The rows are grouped in 4 ways, from coarse to fine. Each group lies inside one group of the grouping before and may be the whole of it. The rows also spread widely along 11 directions, which tell nothing about the answers.
Known rows, each followed by its group in each grouping:
[ 12   7  -6   2   4  20   6  -8  16 -10   4  -3 -21  -9   1  11  24  13
  25  -6 -14 -10   1   8   6  14  -5   3  12  11  17 -18 -28   2  -8 -21
   4  13 -32 -17   5] => vip q56 q330 q929
[ -1   8 -10  26  14  25 -23 -24   6 -32 -20   6 -43 -16   6  37   5 -27
   2  -4   7  -2  -7 -10  18   3  12   7  20  36  19   2 -38   8 -26 -20
 -18  13 -66 -38  14] => vip q856 q824 q658
[-29   4  26 -30  11  14 -16  25  34 -32  -2  12 -15 -34 -18  -2 -19 -18
  -5 -23 -18   4 -22  -7  17   9   4  -6  25  12   8 -34 -38   0  27 -10
  10   6 -45  24  -9] => vip q96 q306 q209
[ 33 -11 -15  20 -19 -16  23  -6   6  10  22   8  25  26   1 -45  11  26
  23  15 -46  -9  -5   2  -8  32 -25 -10  13  16 -10 -40 -12   1   9 -22
  37  18 -43 -38  15] => vip q96 q46 q287
[ 42   3 -40  39   0  -8  44  -7  -2  17  19 -20  20  14  -5   1  34  44
  43   8 -31 -14  14  53  -3  33 -16   6  20   3   7 -41   0   1 -19 -20
  18  21 -29 -47  16] => vip q62 q564 q951
[-41 -13 -12  58  36   1   0 -20  19 -20 -31 -49  -8 -19  11 -18  44   1
  18   6 -10  24  31   9 -22  -8  16  12  -7  13  38 -22  -2  11   4 -27
  12   0 -39   6  11] => vip q96 q306 q408
[-45 -27  21  10  34  51 -12 -53  26  -3 -25 -15 -78 -30  22  44  62 -13
   4 -52  11  14  -4 -40 -15 -29  26 -27 -23  31  40 -11 -27   6 -14 -18
 -14  -3   6   2  -2] => vip q856 q824 q810
[-13  -1   5 -20 -12  36   8 -28  26  17  -5  19 -38   4   1 -12  37  12
   7  11 -16 -63   8 -20  -1  20 -32  15   0   0  17 -33 -36   1   0 -36
  30   9 -42  -4  -1] => Buke q246 q986 q245
[-44 -17  12  -7   9  11   2 -27  35   0 -10  -9 -38 -10   2  16  35 -12
 -14 -14 -11 -13   1 -19   4   6  -4  -4   2  10  25 -48 -26  10  -2 -12
  15  -1 -36  11  -7] => Buke q246 q177 q969
[ -5 -20  -5  31  15  -2 -14  -3 -11 -16 -37  18  -6  14  10 -42  -7  -6
 -15  30 -12 -19  -6  -7 -15   3 -16  24 -21  34   0  -6 -22  12  -2 -14
  25   8 -47 -14  21] => vip q56 q330 q919
[ -3 -15   7  14 -31   2   9 -10  37   7  57 -16 -21   9  12 -33  18  33
  19 -10 -31  -9 -21 -43 -17  22 -10 -42 -11  28  13 -39 -59 -20  29  -7
  24  24 -22  -5  -7] => vip q62 q200 q461
[ 20  15  -2   2 -11  18  12   0  31 -17  40 -24  -4 -19  -3  15  20  26
  62 -33 -40  42 -11   9   3  18  20 -37  27  15  16 -23 -27 -16  -1 -19
 -13  19 -23 -35   1] => vip q62 q200 q24
[-39 -24   2  18   8 -29  19  46  -2  16   2   8  41   2 -18 -94 -23  26
  -7  28 -29 -48 -14  25 -37  22 -33  17 -37   9   3 -46 -19 -10  40   8
  54  20 -11  23  19] => Buke q246 q177 q705
[-31 -16  -7 -14  20  10  24  -2  34  -9 -14 -24 -17 -16   0  16  23  -4
  -9  -5   2 -13  14  43 -19  15 -10  19 -13  -5  16 -36  -8  10  -7 -16
  -2   2 -28   7  10] => Buke q39 q516 q781
[ 22   2 -23  48  18  43  41 -61   9  48  -7 -37 -50  -4  15  37  95  40
  39 -11   9 -28  39  23 -24  11 -17  11   3   3  35 -27 -24  -2 -40 -33
   5  25   7 -31  -9] => vip q62 q382 q734
[-33   5  -8 -14  23  43 -22  17 -17 -32 -38  45 -37 -33 -21  23   9   8
  23  -8 -28 -57 -18 -10  50 -13  20  12  11  -2  37  -8   6   9 -14 -23
  19  11 -42  -1   1] => Buke q246 q592 q902
[  7 -10  14 -37   4  40  -6  -3   4  -7  -9  45 -21  -6  -4  -3   9  -1
  18 -28 -30 -15 -30 -15   5   6  -3 -17   4  16   0 -17 -15  -2   0 -22
  13  -3 -21 -19  15] => vip q856 q824 q810
[-42 -38  19   2  46   1   5  -2 -14   5 -65  26  -2  -5 -17   1  15 -23
 -39 -11 -10 -25 -10  13  -3 -11 -13  21 -15  13   4 -49  27  28   0   1
  37   3  -6  20  -1] => Buke q39 q516 q781
[-24 -59 -15  10   0 -46  32 -30  25  17 -24  -9  20  49  16 -55  21 -19
 -57  44 -18 -22  16  20 -40  33 -47  26 -27  14 -15 -71   0  23   0 -11
  51 -24 -67   0  26] => Buke q246 q177 q969
[-14 -12 -26   2  13   1   4  48  14 -35  27  -8 -13 -28   3  -7 -32  21
   1   0  13 -28 -19  50 -14  19   6   7 -37  16  17  -1 -44 -12   3  10
 -11  21 -27   5  22] => vip q56 q330 q929
[ -9 -15 -30   6  27  41  -1  -1  -8 -27 -30  13 -27 -21   9   5  31  20
  25  -3 -11 -29   6  22   4  -5  16  13 -16   2  28  -1   9   5 -17 -33
  11  -2 -35 -12  18] => vip q96 q306 q408
[  4  19  28 -69  29  48  28   1  46   5 -29 -11  -6 -35  -9  -4  17  -5
  29 -24  -8  27  26  66 -42  24 -26  26  19 -21  -7 -19 -30  -8  -6 -45
 -17  -9 -11   0  12] => vip q96 q46 q287
[-17 -25 -11  -9  13  -3   8  -5  11 -21 -23   9 -13   2  -7  31  10 -21
 -28  -2 -11 -21  -7  19  17  12  -5  12   4   9   6 -44  10  26 -15  -9
  12   2 -53  -7   6] => Buke q39 q516 q781
[ 24   1   3  -6  11  18   3   0   2 -18 -21  21   8  -8  -6  -8  -3 -12
  19 -11 -24  24  -8  25  -2  11  -1   5  19  18 -12 -11 -11   2 -12 -25
  -3   3 -37 -35  20] => vip q96 q306 q209
[-18  -6 -22  -7  16  19  11  13  15 -12  -3   0 -30 -16  -4  15  14  24
   1   0  -6 -56   1  22  12  17 -11  15   1  -3  24 -37 -20   5  -3 -15
  22   9 -43  15  -2] => vip q62 q564 q951
[  1 -18 -12 -45 -17  18  26  -5  25   8   4  24 -10  16  -2 -25  21  19
  10  13 -33 -50  -1  12  -5  30 -32  10  -1 -11  -2 -38 -12  -1  -5 -33
  32  -8 -50 -12  17] => Buke q246 q592 q902
[ 15 -24 -18  38  -9   6  29 -13   7  15  32 -15  -9   2  19  -9  14  26
  22 -13   2   6 -13  31 -46  14  -1 -19 -48  36   5  -2 -42 -20 -25   4
 -25  31  10 -56  32] => Buke q246 q177 q705
[-23  -6 -10  27  22  -7   9  20  -2 -15  -8  -9  13 -22 -12  -7  -3   6
  17  -7 -15   4  -7  40  -9   5  12   3 -13  16  18 -21  -6  -2  -7   2
  -2  20 -15 -18  20] => Buke q246 q177 q705
[ 16 -20 -23  58  24 -11   8   5 -29   2 -19  10   6   7   8 -24 -11   7
 -12  19  14 -25  -7  41 -26  10 -17  28 -33  38  -3  -2 -25   5 -19   9
   9  30 -16 -30  27] => vip q56 q330 q929
[  4 -27 -10  -8  19  24  17 -30  21  -7 -16  -9 -31   1  21  19  46   5
   5 -13  -5   1  10  19 -18   3  -3   1 -19  10  11 -21  -5  12 -24 -25
   1 -12 -22 -14  14] => vip q56 q330 q929
[ 23  18  -9 -23  -7  45  23  13  31  -9  26 -15  -5 -15   6 -26  16  46
  72  -9 -35   9   6  37 -34  25  -4  -8  -5  -4  10   2 -35 -28  -3 -42
 -16   9 -17 -30  31] => vip q62 q564 q951
[-11  11   0  30  51  -4 -22  34 -20 -39 -60  10   4 -31 -13   0 -58 -39
 -27  16  29   5  -6  63  -9   4  -4  55  -2  35  -4  13 -39  10 -21  10
 -22  25 -44 -13  25] => vip q56 q330 q919
[ -4  -4  -1   0  10  27   9 -22   3   9 -32  17 -26  -1   0  -1  18  -5
   3   8  -2 -30   5  15 -10   9 -21  28  -2  11   5 -10 -27   3 -27 -24
   5  10 -34 -27  17] => Buke q246 q592 q902

New rows. What belongs after each?
[-15   3  24 -56  28  21  14  17  53 -23 -11 -25  -9 -35  -4  10  -4 -18
   4 -26   4  37   9  62 -35  20  -8  14   1  -3  -1 -22 -38  -3   0 -15
 -27 -12 -18  16  14] => vip q56 q330 q929
[-22   5  86  18  33  38 -13 -54  11  38 -32  -1 -37 -28 -15  27  60 -16
  21 -77 -28  56 -17 -70  -3 -32   6 -43  31  40  18 -46 -30   0  12  -4
  13  24  49   6 -45] => vip q62 q200 q461
[ -5 -22  -1  50  37  -4  21  22 -24  22  -5   0  16 -22  -7 -30  -5  28
   9 -20   0  -6 -16  42 -38  -3  -3  -1 -36  29   5 -15 -16  -9   4  15
  13  40  34 -12  10] => vip q96 q46 q287
[ 12   0   1   0   0   2  14  -1  27 -10  13 -15   5  -5  -7   2  12   3
  24 -12 -31  26  -4  19  -4  25  -1 -17  22  11   6 -39 -19  -4  -4 -15
   5   8 -36 -20   5] => vip q62 q382 q734
[ 27 -29  11 -13   0 -22  44 -46  30  19 -13 -12  32  30   1   4  31 -31
  -5 -11 -27  54  13  46 -35  28 -25  -4  11  16 -29 -60   9  17 -27 -18
   0 -16 -32 -51  26] => Buke q246 q986 q245
[-47 -34  -9  87  61 -45  15 -11 -21   3 -58 -34  31  -7 -10 -12  18 -21
 -15   6  -4  30  15  47 -24 -16  11  23 -18  29  18 -38  28  26 -17  13
  17  12 -12 -10  18] => Buke q246 q592 q902
[-29 -25   0  27  23  -2 -18  -9 -18 -26 -57  25  -1   8  -6 -16   7 -24
 -18  15 -31 -14 -10 -19  14 -10   3  14  -6  26  11 -24  24  29  -4 -17
  31   4 -51 -11  15] => Buke q39 q516 q781
[-34 -22 -31  37  21 -41  31  20  27 -14  11 -51  39  -9 -11 -31  33  26
  19  10 -38   2  24  41  -5  20   4   4   9 -12  30 -72  25  12  31 -13
  49  -4 -46  24   5] => vip q96 q306 q408
[  5 -33  34   1  56  -5   3   7 -36   6 -69  42  31  -2 -17 -13 -11 -31
 -23 -27 -16  31 -25  38 -21 -14 -11  11 -13  33 -26 -29  24  20 -11  11
  19  -2  17 -11  17] => vip q56 q330 q929
[ -1 -14  -1 -16   7  18  13  -8  32 -10   9 -11 -28  -9   9  15  24   9
   7 -17  -5  -4  -1  15 -11  13  -4  -5  -9  10  12 -26 -29   2  -6 -14
   0   2 -23  -2   6] => vip q56 q330 q929
[  6  -7  -4  -4  19  29  -8  -9   8 -31 -27  10 -23 -16  13   5  -1 -13
   8  -8  -5  20  -4  19 -13   3   8   4  -6  24   2   9 -24   5 -24 -27
 -20   5 -42 -34  24] => vip q96 q46 q287
[ 23 -18  -7  39   9 -13   4   6 -15 -10   5   9  15   6   1 -14  -9   5
   9  -8 -18  17 -24  16 -11   6   3 -12 -16  42  -4 -12 -15   2  -8   8
   4  23 -13 -39  22] => vip q56 q330 q929
[ 30 -21  19 -16   5 -39  37 -14  29   7  12 -10  40  18 -18  25  21 -19
  -1 -36 -43  61 -10  31   5  26 -13 -26  43  14 -22 -84  15  21  -1   4
  20 -10 -23 -23  -1] => vip q56 q330 q929
[  7  -4  -6   8   6   2  32  14  11  14   6 -16  35   2  -6 -63  19  40
  45   8 -45   1  10  39 -37  25 -20   5  -2  -1   2 -38  -4 -14  20 -24
  34   8 -13  -6  14] => vip q62 q200 q24
[  9  -6   7   0   8  32  -7  -3  -7 -18  -6  19 -10 -11  -1  -1  18  16
  41 -28 -44  15 -23 -14   7  -6  19 -31   1  22  12 -12  -3  -6  -5 -21
   8  10 -12 -27   4] => vip q62 q200 q461
[ 19  -7  -7 -48 -16  33  20  -8  34 -14  16  14 -20  -4   7  18   5   1
  16 -13 -10  -6  -7  38 -14  28  -8  -4 -11   6  -6 -11 -32  -7 -28 -26
 -25  -1 -39 -43  29] => Buke q246 q986 q245
[  2   5   2  -8  10   7   5  14  27 -18  -1  -8  -9 -14   1 -11 -18  -8
  -2   5   8   1  -1  39 -23  25 -18  22  -3  17  -2  -9 -53  -4  -3  -9
 -12  13 -38  -8  19] => vip q56 q330 q929
[ 10  -2  19 -10  17  30   6 -23  10   4 -31  10   3   1   2 -31  25 -11
  30  -8 -33  27   3   5 -31   6 -14   4   8  17  -4 -13  -9  -3  -2 -40
   8 -10 -24 -29  28] => vip q856 q824 q658
[ 28  -3 -14  -1   0  31   0  20 -17 -22   8  31   2 -11  -2 -11  -6  31
  48 -20 -40   2 -31  16   4   6  17 -22  -6  22   3   3  -5 -15 -10 -16
   1  18 -15 -42  18] => vip q62 q200 q24
[ -1 -13  11  11  12   9  -6 -19   8  -9 -20   8 -17   4   8 -13  16  -7
  -2  -1 -14   3  -6 -13 -10   3  -9   2  -4  28   4 -19 -25   9  -3 -15
  15   5 -31 -12  10] => vip q56 q330 q929
[ 34  24 -35  27   4  15 -10  25 -30 -31 -24  33  23   1  -4 -54 -38   3
  38  44 -19 -23  -5  43  -9  27 -12  40   6  23  -6  30 -26  -9 -16 -33
  -4  20 -70 -63  58] => vip q856 q824 q810
[ 25 -44 -20  -6  13 -25  40 -25  15   1  -8  -5  19  21   5  25  33  -7
 -14 -16 -27  26   4  45  -3  23 -10 -12  13   8 -16 -67  32  28 -24 -13
  22 -15 -40 -32  11] => vip q96 q46 q287
[ 12   0   3  -4  16  35  18 -47  26  14 -35 -13 -35   0  13  14  44  -7
   4  -1   6   2  25  25 -27  18 -26  27  14  10   0 -23 -32   5 -28 -36
  -1   0 -36 -21   2] => vip q62 q200 q24
[-22  -8 -24  14  10  12  -4 -23  24 -18  -4  -8 -53 -10   5  45  27 -10
 -16   1  14 -45   2  -8  26  16  -1  10  17  15  31 -35 -33  17 -12 -15
  10   7 -68  -3  -3] => vip q856 q824 q810
[ 10 -52  42  -8  18   1  40 -60  40  37 -10 -29  14  22  22 -25  56 -22
   5 -46 -27  95   2  11 -83   2 -15 -38 -25  33 -24 -46   0   0  -3 -17
  -1 -30  25 -32  30] => vip q856 q824 q658
[ 29  -3 -16 -10   9  -6  18  32 -14  -6 -13  30  40  10 -20 -31  -8  20
  24  14 -46 -21  -9  44   9  25 -21  18  15   0 -10 -35  14   7   3 -16
  38   4 -36 -21  20] => vip q56 q330 q919
[ -6 -10 -18  31  26  22   3 -25  -7   0 -44   4 -20   0  13 -24  36  12
  10  22 -11 -32  22   3 -12   2 -13  28  -8  10  18 -10  -7  13 -12 -39
  28   9 -41 -15  12] => vip q96 q46 q287
[ 26   2 -17 -25 -17  25  18  26  12 -12  41  20 -17 -21  -5  24 -30  16
  24 -24   3 -15 -32  53  -4  26   2  -9 -11  16  -4   7 -52 -24 -30   4
 -39  30 -17 -52  29] => Buke q246 q592 q902
[ 13 -19   6 -19  16  22  12  34 -10  -6   1  28  18 -13 -11 -27  -9  24
  31 -27 -40   6 -32  33 -19   6   5 -24 -21  12  -3 -18   4 -15   2  -6
  13   7  11 -15  19] => vip q62 q382 q734
[-23 -24  21 -17   9  32 -14   7  13  -8  -9  35 -42 -17   5 -19  -9  -3
 -25 -18   3 -35 -31 -25  -9   0 -10  -3 -24  28   3 -14 -49  -6  16  -5
  17  11 -17  19  -2] => vip q96 q306 q209
[ 20 -17  -7  18   3 -11  28 -26  29   6   6 -30   0  12   9   9  23  -8
  -2  -4  -8  30   8  33 -27  29 -15  -7  10  21  -4 -44 -23   4 -21 -10
   0   4 -36 -31  10] => vip q62 q382 q734
[-17 -14 -22 -16   9  25  -4  10  25 -41   1  -4 -25 -17  14  -7  -2  -1
  12   1  -3  -7  -6  23 -17  15  11   0 -21  12  16   2 -27  -4  -7 -24
 -14  -8 -53 -13  36] => vip q856 q824 q810
[-25 -25  20  -8  43  36 -12   4   0 -13 -23  20 -49 -42   3  43 -15 -27
 -25 -52  38   3 -36  21 -20 -14  17  -8 -34  41   7   4 -43  -3 -21  18
 -35  14  15  -7  12] => vip q856 q824 q810
[-42 -42 -35  39  33  11   5 -24 -12  -4 -47   5 -36  -1  17   0  32   1
 -31  27  21 -68  16  23 -16  -4  -6  38 -53  16  28 -15   0  21 -29 -14
  21   4 -39  -3  19] => Buke q246 q986 q245
[-22   2  -2  16  26  11  34 -12   6  38 -42 -10  -1   0 -15 -29  44  15
   2  26  -8 -62  35  34 -22  20 -49  57   4 -16  16 -49  -4  12   6 -29
  45  18 -17  17  -2] => Buke q39 q516 q781
[ -5 -26 -18   3  13  39   7 -38  11  -4 -16   3 -43   2  21   7  55  11
  17  -8 -13 -22   5  -9 -13  -1   2  -4 -19  14  23 -13  -4   5 -16 -37
  12 -12 -32 -22  20] => vip q856 q824 q658
[ 37 -10  -6   0   9  35   0 -10 -22 -13  -7  37 -23  -9   1  43   9   6
  22 -39 -16   5 -33  12  16  -1  15 -25   1  32  -2  -5  -8  -2 -38  -7
 -14  18  -7 -55   7] => vip q62 q200 q461
[  0   2  -5  -1   3  -4  11   0  28  -4  17  -6 -17 -10 -11  29  -5 -15
 -15  -9   8 -20  -9  22  10  34 -18   9  30  17   5 -44 -46   3   0  -1
   4  16 -54 -11   1] => vip q856 q824 q658
[ 14  10   7   1  -3  16  -5   2  -2 -18  -5  24   3 -10 -14   3  -8  -6
  36 -14 -36  19 -23   5  14   5  11 -11  20  23   2  -4 -16  -5 -20 -15
 -12  18 -35 -51  22] => Buke q246 q592 q902
[ 17  -9 -35  13 -17  24  15   4  -6  -9  25  16 -14   3   2   2  24  42
  40   0 -34 -47 -16   3  15  13   5 -13 -14   7  22 -11   1  -4 -11 -21
  12  27 -27 -41  18] => Buke q39 q516 q781
[ 20  10   7 -26  17  45   5  -8  19 -11 -26   8 -34 -18   8  20 -10 -14
   2 -11  16   6   1  46 -27  18 -18  24   1  18 -11   7 -54  -6 -35 -22
 -37   8 -31 -31  24] => vip q62 q564 q951
[-21 -28  30 -18   7   3   0 -15  32   1  -3   5 -11   2   2 -21  11 -21
 -12 -23 -22  17 -21 -24 -22   9 -11 -22  -3  27  -3 -43 -28   2  20  -8
  19  -9 -23   4   8] => vip q856 q824 q810
[-10  18   3  10  26  11  -4  -7  16 -23 -31 -14 -11 -18 -13  23  17 -11
  17  -5 -24  14  11  13  20   9   2  13  43   8  20 -34 -11  15 -10 -25
   5   5 -56  -7  -2] => vip q62 q564 q951
[-24 -26  12  23  17  -1  29  -3  11  32  11 -11 -20 -15 -11  26  25  11
 -20 -35  10 -30 -14  16 -14   5 -14  -7 -20  18  15 -53 -22   4   4  22
  13  38  28   9 -15] => Buke q39 q516 q781
[-17 -20  34   1  40  24  -2  17  -6  -7   0   7 -18 -49 -13  44  -3   0
  11 -81  -5  41 -46  16  -5 -22  35 -47 -18  37  11 -21 -17 -11  -6  27
 -21  25  51  -3 -12] => vip q62 q200 q461
[-20 -28  18  -6  31  13 -14 -11 -12  -3 -53  42 -29   1  -8  13   7 -18
 -38 -14 -14 -32 -23 -21  18  -6 -13   8   5  25   1 -43  -4  24  -7  -4
  38  -1 -33  11 -10] => vip q62 q564 q951
[-61  -6  -6 -17  20   0   5  48  27 -21   1 -16   5 -27 -18 -51   4  32
  12  16 -35 -51   3  14   0  19  -8  13  -6 -20  34 -54 -10  -4  49 -19
  57   1 -41  64 -10] => vip q62 q200 q461
[-22  15 -12  42  29   6  17 -24  22   6 -27 -49 -14 -14  -6   5  56   9
  24  16 -12  -9  42  21  -4  16  -9  28  32  -6  39 -46 -12  10  -6 -34
  25  12 -44   8 -11] => vip q62 q382 q734
[-34  26  10  29  31  18  -4  -4  18  -2 -22 -27 -10 -32 -16 -14  30   2
  37  -1 -19  -3  20   0  -2   4  -1  19  30   3  38 -25 -24  -1  19 -30
  18  14 -32  10   0] => vip q856 q824 q658
[-30 -13 -67  71  30  20   4  37 -29 -20  17 -15 -39 -40   1  18  16  64
  25   4  13 -84  -8  36  14  -3  32   5 -44   9  64   0 -13  -9 -13   6
  14  46 -10   3   1] => vip q62 q382 q734
[ 11  45   3 -41 -12  24  -4  43  35 -34  20   8  -2 -26 -23  -9 -36  10
  35   5 -30 -15 -10  25  18  41 -16  13  46  -4   4 -18 -60 -16  13 -27
  -5  18 -69  -7  10] => vip q62 q564 q951
[  6  17 -25  47 -16 -10  -7   7   3 -36  15  -9  26   1  -4 -40  -9  10
  52  32 -45  12   0   7   3  19  13  -1   8  24  18   1 -19  -5  -4 -27
  -4  25 -70 -56  37] => Buke q246 q986 q245
[ 20  -8  11 -37   3  -1  33  18  29   5   8   0  27   4  -9 -26  -9   7
  10 -11 -31  19  -7  52 -33  35 -31  -1   7   4 -23 -45 -21  -8   5 -13
   9  -4 -23 -13  22] => vip q62 q564 q951
[-13  34   1  53  40  38  -2   2  -3   3  -3 -25 -54 -65 -19  79  19  10
  26 -42  33 -13  -2  29  18  -5  21   5  24  22  48  -8 -56 -10 -29  10
 -30  60  13 -10 -27] => vip q62 q382 q734
[ -1 -19 -13  -9   2 -24  17  22  24 -23  -1 -11  43  19   3 -77  -4  12
  15  34 -47   9   7  33 -31  30 -21  11 -12   2  -6 -34   2   4  24 -27
  34 -16 -58   0  36] => vip q56 q330 q929
[  7 -42   7  -9 -18 -18  13 -21  19   1   6  21   3  31   6 -13  -1 -19
 -20  -5 -30  11 -27 -11 -10  18 -17 -21  -6  31 -21 -42 -15   7 -11  -2
  16  -4 -45 -36  20] => Buke q246 q592 q902
[-17 -36 -30  24   2 -18  24  25  11 -15  41 -15   3 -14   4   4 -14  21
  -2 -11   5 -14 -22  51 -22  16  14 -18 -51  25  13 -21 -22  -8  -9  21
 -12  24 -11 -22  26] => Buke q246 q986 q245
[ 24 -13 -19   3   2  26  17   9  -2   2  11  19  -9  -9   3  -4   8  27
  22 -14  -7 -25 -12  32 -12  15  -7   0 -14  13   2 -10 -24 -12 -10 -12
   5  17 -12 -29  17] => vip q96 q306 q408
[ 15  -7  -5  15   5  21   1  16 -13  -6  12  21  -6 -14  -4  -7  -6  28
  28 -23 -22  -6 -32  11  -2   5   9 -19  -9  29   5  -9 -22 -15  -3   0
   5  29  -4 -27   6] => vip q62 q200 q24
[ -3 -17  11 -55  29  47   2  -9  17 -20 -42  23 -40 -17   6  33  10 -16
 -11 -29  -2   1  -8  30  -9   4  -6   8  -5   8  -4 -16 -14   8 -29 -24
 -12 -19 -28  -6  14] => vip q62 q564 q951
[  9  -6 -19 -38  -5  61 -19  28 -12 -41 -10  62 -16 -12   5 -43  -1  36
  50   1 -50 -44 -25 -10  12   1  12  -6 -18   0  13  18   2 -14   5 -46
  22  -5 -44 -19  30] => vip q96 q306 q408
[ 13  -9  -1  10   6  24  -2 -23  10 -18  -6   5 -16  -8   6  17  30  -1
  28 -26 -25  27  -7  -7   6  -1  16 -19  12  21  11 -16  -7   3 -14 -24
  -2   3 -31 -35   9] => vip q96 q306 q408
[ 44 -28  25  10  -5  -5  32 -78  35  29  -9 -20  -1  41  24  -1  60 -21
   2 -17 -23  69  14  -6 -44  16 -29 -18  10  35 -24 -45 -17  14 -23 -24
   2 -12 -16 -52  15] => vip q56 q330 q929
[ 66   1   4 -20   4   0  25  -1  -5  -7  -2  26  36   9 -15  24   1  -7
  33 -32 -43  52 -20  49   9  22  -3 -16  36  18 -28 -32  13   7 -27 -11
  -7   2 -19 -64  23] => vip q56 q330 q929
[  5  -8 -23  29   1   8   2  -4  14 -29  17 -18  -5  -6  16 -19   5   7
  34   2 -17  22  -5  14 -22  12  15 -12 -14  30  15   5 -26 -10  -6 -22
 -15   8 -44 -44  40] => vip q856 q824 q658
[ 50 -11 -22 -19 -29 -29  39 -19  11   1   0  21  53  49 -16 -18  23   0
  29  21 -76  12   4  29  19  43 -27   0  50  -5 -25 -63  35  18 -19 -38
  38 -17 -82 -64  29] => Buke q246 q592 q902
[-13 -20   7  -2   3  25   7 -34  34   0  -5 -16 -39   1  21  -9  39   5
   3  -6 -10  -1   5 -15 -27  10 -11 -10 -15  18  13 -27 -37  -3  -1 -26
  10  -1 -29  -1   0] => vip q62 q200 q461
[ 28 -16  50 -51  18  41  -1 -14   2  -3 -40  42   6  -2  -5  -6   5 -27
  20 -48 -45  66 -29   8 -25  -3  -1 -29   7  26 -28 -16   3  -3 -19 -23
  -6 -17   6 -36  18] => vip q62 q382 q734
[-26  -9  10  62  58  32 -20 -36 -32 -12 -78   6 -30 -31   5  27  19 -34
   1 -16  21  25   4  18 -20 -36  27  21 -29  47  22  23  -7  15 -50  -7
 -34  22   0 -43  22] => Buke q246 q986 q245
[ -9  -4  18  37  -5  -1 -25 -24  19 -26  11  -7 -27   0   4  14   8 -11
   8 -21 -34  35 -28 -62  22  -4  19 -42  22  50  18 -28 -39   6   4  -4
   3  21 -46 -24  -5] => vip q62 q564 q951
[ 23   5 -23 -16   4  17  24   7  19 -17  -1  -9   8  -1  -1  -8  25  26
  46   8 -36  -1  16  45  -4  25  -6  13  13 -10   9 -22   1   0  -9 -38
  10  -6 -44 -25  23] => vip q56 q330 q919
[  2 -12  -4  -1  14   7  20 -22  22   5 -24 -12  -7   5   5  -8  28  -1
  -2   6 -13   0  15  27 -20  21 -22  18  11   8  -1 -41 -13   8  -9 -26
  20  -4 -42  -7   3] => vip q62 q200 q24
